The same things were measured in two ways. Each way mixes the same 8 hidden numbers, adds some noise and spreads widely along 5 directions of its own, which tell nothing about the thing.
In the rows, zero is written as 128.
Some things both ways: the first way, then the second way.
[109 123 138 125  51  90  98  98 113 119  96 145 149 147  78 149 143 117
  72 124 113 204]
[169 144  99 102 117 119 131  91 152 127 154 126 145 151 119 193  52 157
 142  75 139]

[142  96 126 108 133 162 112  91 137  87 147 153 113 105 101 158 119 111
 117 135  91  97]
[207 112 123 154 161 198  96  86 174 113 130 129 114 117 127 149 135 114
 124 125 146]

[137 119 168 131 107 109 120  96 103  80  96 111 157 119 130 151 114 152
 111 104 171 185]
[175  74 179 129 161 130 144  94 135 111 137 145  88 124 139 141  91 116
 110 113 115]

[125 114 141  79 147 134 144  70  58  96 142 150 139  81 101 154  81 119
  98 141  87 146]
[136 155 116 108  92 145 130 128 149 121  98 133 161 142 138 114 116  93
 166 119  98]

[130 119 129 143  89  88 127 118 149 107 124 161 125  70 202 147 103 129
 123 132  83 140]
[ 99 108 137 104  88  82 147 113 114 135 131 146 144 138 140  88 135  93
 172 119  91]

[185  82  78  98 148 117 141 121 188 107 136 152  97 127 191 145 104  88
  90 120  96  70]
[147 149  89 155 174 155 125 157 115 178 109 143 183 135  86 138  94 112
 113 156 154]

[135 128 182 104 117 166 168  69  56  76 120  95 168  91 111 124 104 163
 131 105 127 151]
[138 127 144 137 113 173 112 120 144  95 104 124 114 120 148 116 146 133
 135 107 129]

[ 75  80  79 121  94  73 140 104 137  79 164 120 109 124 119 149  82 125
  48 128 196 154]
[180 148 137 135 188 182 124 108 155 154 109 113 118 109 150 139 120 123
 127 155 135]

[149 121 188 127 170 198 147  71  90  96 170 114 115 128 110 130 140 184
 114 101 154  99]
[196 115 160 150 190 170 122 115 153 116 136 139 122 126 146 126 136 116
 119 170 146]

[123 134 195 122 113 138 183  69  59 126 134 121 132 110 136 103 122 196
 100 117 128 158]
[120 155 130 122 168 127 159 131 103 179 119 155 179 153 129 135  54 155
 152 125 128]

[173  99 168 126 159 196 117 101 131 113 150 162 122 134 143 173 161 156
 112 145 141 140]
[143 115 135 118 154 114 126 119 110 111 122 121 109 102 103 139 148 163
 124 136 139]

[127 104 194 119 170 194 146  45  78 109 146 128 102  90  91 111 147 201
 110 129 113 106]
[ 96 133 154 127 109 136 134 132 120 127 174 108 100 153 149 102 157 174
  82 127 140]

[177 156 165 110 108 145 169 102 104 128 162 122 141 134 186  92 113 125
 121 107 111 107]
[ 98 134 121 127 127 132 114 109 121 137 124 147 141 129 122 152 113 185
 136 122 107]

[144  90 142 137 154  91 145  92 138  93 101 180 120  75 106 155 100 168
 135 158 177 162]
[ 47 159 124 123  65 142 135 197 103 144  98 106 141 142 131  71 165 123
  93 144 110]

[116  84 156 101 118 193 166  74  85  82 149  67 133  81 163 139 151 160
  91 114  98 131]
[ 98  90 159 124 115  82 125 107 100  95 143 120  76  90 143  69 224 132
 160 125 145]

[132 107 123 137  71 153 130 114 163 118 168 141 127 168 139 154 146 137
  97 111 126 113]
[100 111 149 123 136  76 141 129  98 120 138 141 119 124 134 126 129 152
 146 126 136]

[132 165 149 152  80 133 171  87 118 117 162 134 160 178  92 151 130 188
 147  59 147 121]
[108 146 128 129 120 144 132 160 123 127  82 128 140 133 136 135 100 121
 144 109 131]

[141  88 131  99 114 157 108 112 126 105 152 155 125 109 210 157  98 113
  87 156  65 124]
[205 124 148 105 167 125 138  64 150 115 146 137 130 120 142 165  77 153
 152 109 129]

[152 124 159 165 119 166 139 107 161 136 180 189 119 146 130 161 163 171
 143 137 154 121]
[ 47 154 114 112 110  84 138 185  97 146 100 128 150 142 119 134 124 153
 139 145 113]

[133 145 139 157  48  81 127 127 180 106 110 137 137  99 163 116 137 119
 142  96 105 125]
[ 92 150  85 116  65 107 114 148 151 133 133 133 161 166 129 162  98 115
 142 102 116]

[160  94 163  89 149 160 142  93  88  78 116 107 139  47 229 124  91 135
 115 131  69 125]
[192 131 133 125 144 161 123  83 153 114 133 125 124 119 134 141 111 139
 131 109 134]

[174 108 170  90 183 193 160  53  79 106 119  99 121 140  72 126 153 155
  85  88 110 107]
[149 113 130 151 148 142 134 141 117 136 159 134 127 148 109 129 116 135
  82 129 170]

[157  71 132 104 132 142 172 110 132  96 117 111 131  70 190 121 132 127
  99 162 161 157]
[121 132 118 148 151 121 119 137  95 137 103 140 163  87 121  81 179 122
 149 168 152]

[143 104 123 149  92 168 111 118 177  99 166 168 139 152 132 186 150 136
 137 128 132 120]
[121 127 130 118 113  99 122 147 134  96 107 125 121 120 136 149 133 123
 147 127 134]

[169 130 210 148 133 148 115  90 114  99  97 158 145 100 140 139 140 179
 157 133 142 165]
[227 134 134 129 145 160 121 102 169  92 137 137 160 133 142 138 105 106
 131 142 143]

Other things, the second way, with their names:
(287): [145 127 146 121 109 106 125 125 124  75 134 135 139 129 142 105 160 134
 156 127 142]
(67): [250 146 118 122 204 150 119  55 170 123 155 126 136 115 139 199  66 166
 147 118 169]
(8): [ 67 108 105 121  87  86 150 161 112 165 128 140 132 176  98 199   8 137
  92  57 119]
(183): [143 114 152 152 171 131 118 148 141 126 160 145 126 149 141 153 124 135
  93 174 142]
(329): [101 122 107 120  99  77 140 132 107 148 147 149 166 146 117 137  85 127
 128 111 127]
(5): [105 150 126 107 110 121 135 126 122 133 130 119 135 132 127 154  92 185
  98 116 112]
(76): [138 162 116 111 128 121 127 114 148 147 166 113 143 145 143 151 113 156
 114 142 133]
(334): [121 138 142 108 121 140 129 135 147 120 131  96  80 141 131 157 127 157
 101 121 117]
(338): [ 98 148 108 152  97 209  77 128 146 108  86 114 116 111 129  99 214 145
 152 112 130]
(11): [133 134 157 127  99 136 125 107 145  97 150 144 147 145 185  99 128 142
 138 118 121]
(124): [188 110 134 121  92 123 135  98 158 108 171 109 116 138 152 119 119  74
 109 100 151]
(252): [146 129 138 121 126 118 119 106 138  89 134 133 125 121 152 136 141 155
 157 120 138]
(188): [ 59 111 155 138 131 103 127 132  88 147 127 131 110 104 149  59 211 137
 142 168 113]
(234): [150 173 129 114 130 154 130 132 143 127 122 118 159 133 151  94 158 125
 143 163 126]
(117): [127  72 163 125 135 113 142 120 139 149 148 147  98 151 133 157  72 104
  81 131  85]
(62): [119 150 149 139 141 130 143 161 109 122 118 161 189 154 148 103  99 138
 137 148 135]
(136): [ 94 105 147 119  62 103 142 144 121 113 145 128 118 156 142  89 143  99
 109 115 109]
(315): [ 84 137 130 121  91 115 144 136 105 157 144 136 158 147 140  65 147 112
 129 138 109]
(264): [150  95 141 129 174 111 131 109 128 149 141 147 116 122 119 115 154  93
 155 171 111]
(64): [166 125 153 130 132 123 125 123 155  98 172 136 138 146 165 120 142 126
 111 161 133]
(99): [ 48 127 104 156 141 109 121 152  69 174 112 153 156 123 100 125 121 176
 133 122 146]
(33): [ 93  99 152 148 143 118 151 133  60 148  95 152 144  96 114  52 145 117
 133 129 131]
(388): [106 182 114 129 143 209 110 132 154 160  98 100 116 127 147 164 107 193
  97 121 117]
(304): [170 154 106 152 166 189 107 128 149 154  92 130 159 107 129 116 141  93
 141 163 135]
(220): [123 131 110 142 166 142 128 136 122 188 131 129 132 132 114 104 146  94
 134 165 132]
(181): [144  83 154 144 146 113 141 116 129 136 176 152 114 163 131 140  87 118
  98 119 135]
(48): [ 30 116 155 113  94 111 148 159  87 143  91 120  90 127 125 102 137 149
 127 104  89]
(122): [145 115 148 132 130 119 133 124 142 112 125 141 133 132 164 133 104  99
 146 120 135]
(98): [129 102 127 111  92 133 113  94 144 113 134  80  42  97 122 129 181 125
 101  99 119]

Some of these things the first way, each followed by its name:
[115 115 179 135 101 165 156  76  95  96 132 119 155 101  74 141 158 181
 136 119 151 168] : (122)
[181 155 126 166 113 118 186 107 176 144 151 190 141 154 155 159 136 182
 170  86 130  97] : (33)
[158 113 188 102 179 214 140  50  78 102 135 118 117  99  68 131 161 164
 113 113  80 101] : (181)
[102 138 150 172  78  75 165 109 148 108 160 144 130 114 149 102 100 178
 140 115 201 135] : (388)
[124 105 123 149 100 103 123  93 162  99 111 165 117  94  84 176 146 155
 128 104  97 131] : (124)
[104 124 104 141 123 107 104  95 138 127 192 170  82 191  34 171 147 124
  46 112 174 126] : (264)
[163 134 148 149  84 161 182 111 178 144 159 144 129 130 155 108 175 153
 147 117 109  89] : (99)
[112 128 193 132  78 128 142  85  94 106 113 139 152  95 102 100 113 166
 129 140 127 176] : (11)
[167 101 191  60 167 204 169  60  45  97 130 105 148 114 141 100  90 162
 100 139 107 126] : (62)
[171 124 103 134 140  98 122 122 174  89 152 152 109 121 178 157  96 101
 127  96 129  86] : (117)
[110 117 100 146 129 107 135  91 133  91 159 149 111 118  59 199 153 139
  98  97 149 140] : (98)
[154  97 165  64 116 175 138  85  55  78 109  73 165 123 170 121  96 124
  76 108  99 145] : (287)
[130 147 118 146  98  99 156 110 157 135 182 137  95 164 171 116 123 133
  85  76 125  76] : (76)
[157  61 175 108 169 214 109  93 140  77 138 117 103  91 149 123 140 142
 110 165 148 100] : (183)
